There are 4 nested groupings, the coarsest first. Each group lies inside one group of the grouping before and may be the whole of it. The rows also spread widely along 13 directions, which tell nothing about the answers.
In the rows, zero is written as 128.
Known rows, each followed by its group in each grouping:
[125  93 147 119 147 134 112  85 133 107 150 101 120 103 145 117 145 114
  98 114 125 134 141 119 124 134 163 141 107  78 131  87 146 114 155  96
  97 148 118 130 112] : gofa k701 Fofo Rem
[104 116 129 127 156 109 136 110 106 116 106 125 137 195 140 102 183  67
 116  93 184 103 136 166 138 151 113 146  95  71 140 143 151 160 117 154
 127 127 151  92 147] : vevit k508 kezep dep
[ 97 102 151 126 122 109 140 143 167 167 143 147 151 179 150 148 163 136
 146 129 174 102 146 121 123 130 166 130 111 115 141 102 104 145 144 112
 131 170 137 174 133] : vevit k508 kezep Rudoz
[161 132  70 125 116 155 173 147  94 177 118 107 104 121 124 133  59 165
 117 122  91 160 145  89 130 156 103 165 133 122  97 139 124 111 140 135
 171 155  95  79  95] : vevit k401 medup bubik
[102  81 107 173 103 124 122 109 105 153 111 114 103 172 184 143 139 109
 140 111 202 111 153 120 116 126 190 133  96 102 125 136  96  96 169  90
  78 157 154 149 131] : gofa k4 pel butez
[137 110 184 149 113 118  96 120 106 115 153 124 117  95  93 174 134 121
 123 144 112  98 140 113 132 123 155 123 124 164 132 110  98  98 136 102
 115 109 144 112 148] : gofa k4 vidu mur
[114 152  69 131 128 148 159 103 168 132 121 120 189 119 134 126 127 138
 141 124 132 127 144 146 119 131  98 115 157 160 122 150 145 126  89 139
  91 129 123 152 107] : gofa k4 rovi rano
[113 129 115 168 102 116 149  82  91 106 150 109 129 113 110 143 154  97
 158  93 129  99 181 162 139 154 126 136 134 149  99 143 123 124 105 154
 112 152 138  97 151] : vevit k401 fiv lupa
[128 122 152  95 154  97 106 201 187 145 137 147 159 169 154 131 138 100
 152 136 137 123  75 108 141 120 146 113 146 116 139 103 100 144 143 122
 186 122 153 127  88] : gofa k4 pel Taz
[131 134  91 130 142 118 129 127 115 128 122 112 142 167 145 129 122  69
 131 131 179  95 146 178 152 132 131 122 142 113 136 165 126 134 152 160
 126 136 133 146 120] : vevit k401 medup dom
[134 127 133 138 111 127 113 179 169 113 130 140 162 119 121 183 127 142
 140 135 112 112 125 123  91  95  95  94 152 220 155 108 127 143  98 110
 102  94 140 184  94] : vevit k401 Depod tafof
[113 140 144 109  91 128 124  88 193 150 163 107 243 101 146 142 128 128
 151 162 124 128 117 165 147 109 183 109 188 150 134 115 106  91 128 116
 104 196 126 146  94] : vevit k401 fiv nezi
[128 128 139 111 100 166 149 111 165 165 137 128 197  97  91 157  78 174
 107 176  64 145 122 103 109 130 108 134 161 178 124  99 132  72  81 108
 135 128  97 133 113] : vevit k401 medup bubik
[ 92  88 100 153 134 130 126 123 136 101 114 106 138 122 126 141 110  80
 138 110 127 114 147 149 107 114 145 118 140 181 135 132 103  85 108 119
  90 133 105 185 126] : gofa k4 pel butez
[137 167  55 125 106 138 191 140 139 154 102 116 178 159 164 111 136 151
 149  84 127 147 132 128 123 155  67 148 142 123 107 152 160 166  90 162
 143 144 144  66  72] : vevit k401 medup bubik
[ 95 105 149 126 144 112 132 128 107 168 125 122  95 131 126 108 126 122
 123 136 139 154 104 116 167 144 195 145 103  75 101 138  78 108 167 113
 163 194 108  76 152] : gofa k4 vidu mur
[102 126  80 136 157 153  95 183 136 143  60 137 109 152 148 128  94 110
  96 166 175 168  56 149 123  88 124  86 129 133 144 175 118 121 142 108
 104 116 117 153 104] : vevit k401 Depod tafof
[112 135 185 120 138 156  75  78 127 181 133 166 125 140 118 129 147 145
  65 231 180 141  70 103 161 133 169 107  97  43 119 127 126  93 159  81
 113  99 154  76 171] : gofa k4 pel butez
[113 129 130 136 122 117 137 129 155 150 141 136 158 132 126 156 135 137
 142 144 146 109 147 131 131 121 149 114 137 161 130 132  98 123 133 122
 111 149 130 166 139] : gofa k4 rovi rano
[122 148 120 135 113 123 139 162 155 111 118 122 164  90 122 152 143 164
 136 108  95 154 114 138 109  97 101 107 147 212 138 126 122 158  97 123
  97 148 117 132  93] : vevit k401 Depod tafof
[ 97 118  79 150 122 157 140 108 147 157 132 159  95 131 151 133 154 168
 130 123 154 145 139  96 109 156 115 111 105  83  93 116 158 146 111  97
 101 128 138 140 122] : vevit k401 fiv nezi
[167 111 147 143  75 132 131 165 127 136 142 105 148  85 119 195  82 176
 136 122  64 134 142  81  92 109 136 140 145 217 134  89  97  95 127  88
 125 147 118 134  85] : vevit k401 fiv nezi
[ 88 100 117 128 143 132 184  45 119 133 148 115 157 144  96 113 129  79
 119 122 130  93 196 172 133 176 130 157 123 107 107 129 149 101  85 157
 126 165  80 159 182] : vevit k401 fiv nezi
[134 158 100 125 122 122 149 129 140 141 148 124 166 118 105 147 111 115
 149 144 122 108 151 162 152 132 113 116 170 168 119 151 114 131 120 169
 143 145 118 137 121] : vevit k401 medup bubik
[ 83  91  98 163 155 152  90 144 103  59  76 109  83  79  98 119 109  82
 107  99  85 170  80 137 101 112 100 103 127 169 111 138 133  84  77 110
  94  76 116 102 115] : gofa k701 Fofo Rem
[146 127  97 162  91 139 140 103 107 130 123  96 150 120 147 162 111 130
 135 118 148 107 170 131 113 116 142 133 134 174 134 147 110  98 143 113
  71 137 136 141 110] : gofa k4 pel butez
[142 120 113 113 149 121 199 124 105 192 118 135 134 207 123 124 104 116
 114 136 163  96 180 114 130 169 117 177  98  98 119 148 125 129 135 153
 173 141 101 134 161] : gofa k4 pel Taz
[ 89  94 105 155 112 134 207 104 102 190 108 149 125 218 118 134 125 122
 126 125 169 100 186 120 109 181 110 167  81 102  97 144 137 113  85 138
 151 142 113 138 188] : vevit k401 fiv lupa
[116 136 144 135 144 134 122 113 125 156 114 162 142 169 100 161 130 108
  82 203 190  95 133 166 130 117 124 101 109 141 149 160 132 121 127 127
  99 102 116 189 188] : vevit k401 fiv nezi

New rows, each followed by its group in each grouping:
[137 120 136 115 133 110 141 107 143 125 140  92 178 124 152 133 135 110
 127 111 139 112 154 150 130 118 169 143 136 143 156 121 111 125 159 125
 100 182 107 155 108] : gofa k4 pel Taz
[155 131 152 114 113 119 166  91 117 139 115  84 217 161 142 135 117 102
  96 134 152 100 164 167 124 114 146 161 122 148 163 141 128 101 143 136
 100 159 113 137 128] : gofa k701 Fofo Rem
[ 79  79 162 137 136 129 100 156 137 142  84 136 119 160 137 137 131 113
  93 153 152 153  72 128 111 100 161 115  98 127 150 119 109 104 130  82
 111 140 121 144 138] : vevit k401 Depod tafof
[146 109 155 125 108 151 105 137 162 121 142 134 160 110 115 184 111 148
 109 160 102 111 130 103  88 106 107 110 142 183 155  82 144 108 106  85
  99  84 135 176 101] : vevit k401 Depod tafof
[152 121 128 122 128 120 138 182 109 169 123 122 116 152 125 159  91 140
 127 137 135 126 134 109 134 120 148 147 123 144 137 133  83 129 171 126
 165 162 110 130 116] : vevit k508 kezep Rudoz
[135 149 128 109 142 128 154  89 149 120 174 128 165  94  93 130 144 130
 137 122  91 109 166 129 139 158 103 134 151 140 109 110 142 140  96 152
 137 125 112 118 128] : gofa k4 pel Taz
[108 116 100 149 136 150 161 115  78 151 105 147  89 163  75 130  99 103
 108 144 122 117 147 122 133 178  72 147 109 114  89 152 146 102  75 157
 169  81 120  82 176] : vevit k401 medup bubik
[124 125 168 128 112 112 137  98 139 145 171 128 144 106 121 154 159 151
 122 134 126 114 162 132 137 130 161 132 123 135 134 100 114 138 151 120
 112 178 118 143 141] : vevit k401 medup bubik
[170 114 118 135 136  87 166 201 114 125 122 127 103 191 160 153 156 126
 149  53 141  90 166  83  99 148  89 162  89 136 142 113 132 193 137 138
 162 112 165 117 103] : gofa k4 rovi rano
[130 156  64 151 126 150 151  99 106  98 104  95 147  87 113 124 111 116
 122 104 117 141 151 165 123 124  87 121 147 174 113 171 145 118  99 155
  81 119 111 112 109] : gofa k701 Fofo Rem
[152 133 197  88 131  91 170 158 153 151 138 120 196 153 116 138 135 140
 108 129 102 121 135 119 124 120 133 161 116 159 152  98 114 144 131 135
 167 162 104 123 128] : gofa k701 Fofo Rem
[ 87 108 112 153 102 127 171  67  80 159 126 114 123 175 142  98 151  96
 149  96 148 120 155 131 156 197 137 171 107  45  72 139 137 105 105 149
 158 161 152  29 151] : vevit k401 medup dom
[ 85 120 161 139  99 126 124 134 130 158 133 136 122  94 115 124 145 171
 137 129  81 186  76  91 147 141 154 131 124 116  85 104  99 111 112 104
 160 175 135  30 121] : vevit k401 medup bubik
[ 61  98 220 138 100 118 137  78 128 162 112 122 182 124 115 143 161 157
  77 171 137 155 112 156 126  97 212 136  88 156 155 117  87  84 134  81
  71 218  86 143 191] : vevit k401 medup dom
[124 147 109 125 145 144 136 141 124 158 104 131 144 133 100 144  98 140
 100 171 148 135 123 151 138 111 125 119 133 156 141 165 108 122 134 137
 120 145  89 152 140] : vevit k508 kezep Rudoz
[160 137 178 107 138 133  81  96 123 104 148 111 161 105 112 134 136  97
  98 156 117 111  97 124 155 135 130 127 139  99 142 111 145 107 133 112
 129  85 159  57 116] : gofa k4 vidu mur
[136  92  87 135 182 128 121 153  83 122 133 122  10 122 132 129 126 119
 110  86 151 132 163 108 131 148 137 148  82  72 121 123 125 171 188 124
 137 153  96 145 125] : vevit k508 kezep Rudoz
[144 122 162 106 127 110 159 149 148 182 144 157 166 206 122 146 128 116
 139 153 145  81 143  92 133 164 118 152 120 107 122 108 123 129 116 137
 196 103 151 114 142] : gofa k4 pel Taz
[112 102 173 120 149 101 143 142 138 112 159 139 132 117  69 148 134 100
 139 116  79  94 151 117 129 149 119 139 131 169 122  97 110 121  88 140
 171 116 106 134 159] : gofa k4 vidu mur
[ 83 125 171  97 143 109 172  79 167 141 141 131 192 149 128  97 190 129
 108 119 133 133 134 160 137 145 137 147 107  96 135 105 152 160  98 136
 121 192 102 124 151] : vevit k401 Depod tafof
[ 99 117 143 157 101 114 118 176 111 141 108 116 103  90 127 137 119 154
 147 112  92 188  79  98 138 109 172 123 126 159  93 132  65 102 141 103
 143 178 129  56 107] : gofa k701 Fofo Rem
[ 99  89 191 173  66 136  93 125 124 119 114 118 150  98 129 170 145 163
 127 126  92 153  86  78  91 105 166 122 112 185 128  88  94  66  99  52
  78 120 163  78 119] : gofa k4 pel butez
[159 169 124 106 175 106  88 143 160 125 183 157  96 110 139 135 180 134
 133 145 174 107 125 122 172 135 131  89 134  74 127 124 132 205 188 136
 136 117 162 131 111] : gofa k4 rovi rano
[ 95 106 112 134 151 136 126 128 128 125 100 121 106 111 138 117 138 135
  94 117 131 174 103 135 114 119 142 123  99 118 130 129 132 135 129 100
  95 167  93 135 125] : vevit k401 fiv nezi
[151 116  63 149 147 128 141 133  98 124 121 109  79 144 162 138 124 110
 131  89 172 107 180 125 117 138 128 138 109 115 129 147 127 151 170 130
 101 133 126 155 108] : gofa k4 pel Taz
[112 118 133 173  89 135 109 131  81 166 114 135 115 157 111 163  99 103
 142 172 159 117 113 127 148 137 154 118 132 132  97 162  86  68 128 120
 145 120 160  77 154] : vevit k401 fiv lupa
[124 111 165 121 122 125 134 135 129 160 144 145 125 146 117 150 132 144
 112 151 121 124 130  98 130 146 134 142 108 111 120  98 123 122 130 111
 160 132 128 114 139] : vevit k401 medup dom
[103 128 131 140 118 119 111 145 162 131 128 133 150 118 145 151 154 140
 130 136 153 140 112 151 122  96 160  94 132 162 143 129 105 139 141 106
  88 170 126 168 118] : vevit k401 fiv lupa
[ 94 141 102 156 139 157 119 114 127 155 113 175  98 131  98 145 134 144
 115 176 158 127 123 113 126 142 103  92 114 132  99 155 130 118  98 116
 104  75 135 134 168] : gofa k4 pel Taz
[115 134 152 133 119 131 104 176 155 130 134 147 142  93  88 166 112 151
 131 162  83 150  83 116 125 108 123  96 152 195 122 117  98 113 101 109
 145 121 120 124 121] : vevit k401 fiv lupa
[117 127 124 154 113 127 118 144 132 120 138 138 106  98 125 147 154 155
 150 105 103 142 115  86 120 137 120 115 124 146  98 110 113 137 109 109
 124 113 154  82 110] : gofa k4 pel butez
[132 102 133 123 131 142 138 109 134 111 160 125 127 102  95 147 120 124
 121 116  71 111 159 105 114 157  94 142 135 136 115  80 154 115  89 125
 144 101 117 125 120] : vevit k401 medup bubik
[160 160  98  82 135 168 146 112 161 139 138 112 193  97 125 117 108 171
 106 130  79 161 116 107 122 140  78 144 158 113 128 106 172 137 101 127
 136 126 112  84  65] : vevit k508 kezep dep
[109 106 158 148 123 111  95 193 136 101 128 142 101  94  99 170 135 133
 138 118  82 139  95 107 113 106 122 100 133 199 130 102  97 130 107 110
 138 112 135 123 114] : vevit k401 medup bubik
[146 104 148 139 158 127  97 139  96 112 165 131  59  68  66 175  83 114
 115 153  88 108 158 107 135 126 148 118 133 175 121 111  85  96 155 115
 141 112  87 160 153] : gofa k4 pel Taz
[140 124 124 144 142 127 133 174  86 142 122 150  62 129  89 158 106 136
 112 136 111 135 126  99 126 145  99 129 104 146 108 135 114 141 124 127
 168 108 113 105 146] : vevit k401 fiv nezi
[135 140 123 166 123 133  52 146 120 101 147 140  78  72 118 182 139 132
 125 161 154 130 112 141 138  91 150  63 141 165 132 141 101 135 170 100
  77 112 149 151 120] : vevit k401 fiv lupa
[161 134 128  97  99 177 132  42 177 159 177 125 226 144 141 151 111 134
 109 189 139  78 172 118 120 158 111 134 164  85 135  87 188  84 110 110
 111  88 152 154  99] : vevit k401 medup dom
[125 147 103 138 150 120 141 138 120 110 106 125 140 135 116 134 136 100
 118 122 145 113 134 158 127 118 101 117 127 171 138 164 126 143 111 150
 104 109 118 140 138] : gofa k4 pel butez
[169 142 114 144 147 115  77 183 109 108 126 138  87 142 135 174 132  98
 113 145 184  98 123 147 129  97 118  87 123 148 158 154 120 165 179 125
 108  89 155 160 113] : vevit k401 fiv lupa
[130 123  83 163 119 107 176 133  92 148 126 136 105 203 136 153 139  90
 159 103 196  63 208 154 128 156 103 140 112 134 118 163 124 159 129 170
 132 127 144 165 152] : vevit k401 Depod tafof
